The groups are shells around one centre, one inside the other: the same stretched ball of 5 dimensions in 8 sizes.
(in the rows, 128 means zero)
Some rows, each with its group after it:
[133  96 163 173 168 146 184 132 132 175 113 169  89 160] -> J_273
[140  96 174 129 110 154  86 106 113 128 125 111 153 125] -> J_334
[128 111 174 161 136 128 147 132 117 161 115 156 106 155] -> J_343
[152 112 215 160 155 153 137 155 107 154  80 159 105 154] -> J_77
[149  96 146 145 120 172 109  74 121 145 133  99 153 107] -> J_273
[142  85 127 167 143 162 141  72 139 168 126 127 130 118] -> J_77
[137  87 137 165 127 142 109  77 136 164 109 134 135 120] -> J_343
[133 110 134 146 116 157 146  83 117 151 165 101 139 123] -> J_138
[148 112 203 152 123 141  91 129 106 144  82 140 131 136] -> J_334
[126  74 119 163 153 153 166  88 148 169 141 143 114 138] -> J_588
[129  81 151 147 136 147 128 106 133 150 128 139 127 140] -> J_334
[128  73 109 130 109 165 109  56 138 137 170  91 163 108] -> J_588
[133  93 135 165 147 153 165  95 134 169 136 138 114 137] -> J_138
[139  95  99 159 122 170 143  42 135 164 164  92 148 100] -> J_777
[131 119 169 134 110 146 131 117 103 137 154 110 135 138] -> J_77
[124 114 206 151 145 123 156 174 108 152 108 174  91 179] -> J_688
[130 128 200 131 109 133 121 146  93 132 133 126 127 152] -> J_588
[128 120 161 136 100 137 117 106 104 139 151 107 141 132] -> J_588
[132 104 159 148 154 165 195 131 119 155 159 134 104 155] -> J_588
[143 109 173 124 101 162  92 101 103 123 141  92 160 118] -> J_777
[136  84 149 148 119 145  93  86 131 148 114 127 144 122] -> J_77
[133 104 144 160 128 143 139  94 124 162 132 129 125 131] -> J_138
[124  81 155 141 151 155 166 129 132 149 147 145 111 157] -> J_688
[130  81 144 130 125 163 124  97 128 136 154 112 143 130] -> J_777
[147  88 164 165 153 161 136 107 131 162 100 145 119 133] -> J_77
[125 100 123 134 108 155 137  77 122 142 180  94 147 122] -> J_273
[142 110 172 162 157 160 177 130 117 163 125 145 103 150] -> J_138
[139  92 154 130 122 170 122  98 119 133 151 104 147 125] -> J_777
[137 103 206 149 134 131 108 150 112 145  85 160 115 156] -> J_334
[142 114 154 145 105 152 104  83 110 145 135 100 151 113] -> J_334
[138 124 164 180 168 152 216 133 117 183 130 157  82 159] -> J_688
[155 106 178 142 114 166  86  95 108 136 110 104 155 112] -> J_343
[121 106 178 136 128 135 147 144 112 141 143 141 115 162] -> J_343
[148  94 191 131 117 160  78 115 111 127 104 118 151 125] -> J_343
[140 124 150 138 106 163 133  87 102 141 165  87 148 117] -> J_777
[129 113 171 155 154 150 194 144 115 160 144 149  95 164] -> J_273
[135  83 121 139  94 150  68  47 132 140 138  92 173  97] -> J_688
[141 101 196 155 134 136 103 133 116 150  82 155 121 146] -> J_138
[144 117 144 141 108 168 126  77 108 143 159  85 153 110] -> J_273
[133  91 181 113  99 148  70 115 110 114 132 108 160 130] -> J_688

New rows. What belongs after each?
[140  91 169 163 159 155 155 124 129 163 107 156 107 148] -> J_138
[149 100 136 156 119 165 112  64 124 155 129 102 151 104] -> J_77
[136 111 120 145 115 168 153  67 118 152 179  87 145 113] -> J_273
[149  94 193 135 105 146  45 107 112 127  84 121 159 119] -> J_688
[129 100 143 173 159 146 190 114 133 178 132 156  95 152] -> J_777
[142 102 187 147 116 137  82 116 113 142  91 136 138 132] -> J_77
[136 105 136 173 146 150 169  93 129 176 132 137 111 134] -> J_77
[148  85 164 151 122 152  76  87 127 146  92 126 149 115] -> J_777
[132 105 179 131 111 142 105 122 109 132 130 121 139 139] -> J_138
[126  78 140 139 131 152 131  99 135 145 145 128 133 137] -> J_273
[148 109 249 157 151 130 105 186 103 146  44 187  99 171] -> J_588
[152 102 226 137 130 152  83 151 103 129  77 143 132 144] -> J_588
[129  85 180 124 111 138  79 122 119 125 118 130 146 140] -> J_588
[155 108 172 164 122 151  88  88 116 157  85 125 142 112] -> J_588
[149 126 200 159 139 150 142 138 100 155 102 141 113 145] -> J_138
[135 100 154 153 118 140 107  94 122 152 119 127 137 127] -> J_334
[146 119 204 143 132 155 130 143  99 140 113 132 122 146] -> J_138
[143 115 208 157 157 150 162 162 107 155 102 160  96 164] -> J_138
[125  82 136 139 134 157 146  99 133 146 158 123 131 137] -> J_273
[152 114 217 151 144 155 124 151 102 145  87 148 116 149] -> J_77
[148 120 212 188 174 136 172 164 113 181  64 191  75 169] -> J_688
[143  98 154 173 148 151 146 100 129 172 106 146 114 134] -> J_138
[147 118 193 146 111 143  88 116 102 140 100 123 141 128] -> J_77
[138 123 186 164 138 135 149 136 108 162 107 151 106 152] -> J_77
[148  84 152 146 119 163  83  75 127 143 111 111 156 108] -> J_777
[146 107 142 158 121 160 124  74 120 157 131 107 142 112] -> J_138
[129  89 170 135 115 137  92 113 122 136 118 132 140 137] -> J_273
[129 109 171 142 141 153 172 138 112 147 152 134 111 157] -> J_77
[148 113 234 149 140 139 106 168 100 141  68 163 112 159] -> J_77
[134  99 129 136 107 160 118  71 121 141 164  91 155 112] -> J_138
[149 103 199 148 125 147  85 124 110 140  83 137 136 132] -> J_334
[144 102 151 175 146 151 146  95 128 173 108 142 116 130] -> J_334
[147 139 240 161 144 132 141 181  88 153  76 167  94 168] -> J_588
[148 130 217 155 145 150 152 161  95 151 101 149 104 158] -> J_77
[127  95 137 133 104 148 107  82 122 138 156 102 152 121] -> J_77
[141  93 119 143 109 168 110  52 127 146 156  86 162 100] -> J_77
[147 134 228 151 143 147 152 173  89 147 100 151 101 164] -> J_777
[149 101 204 153 140 149 107 137 113 146  80 150 122 143] -> J_138
[131  84 148 139 128 156 123  99 129 142 140 122 138 132] -> J_138
[135  90 161 140 137 160 138 114 123 143 137 128 128 140] -> J_138
[139 124 168 145 134 164 174 123 103 149 158 115 119 142] -> J_777
[130  94 140 132 112 157 119  87 121 137 159 102 149 123] -> J_138
[149 128 238 152 143 141 130 177  91 145  79 160 103 164] -> J_273
[139 111 184 141 104 134  79 112 107 137 106 123 145 129] -> J_777
[152  96 126 178 148 171 151  64 135 178 120 122 127 110] -> J_688
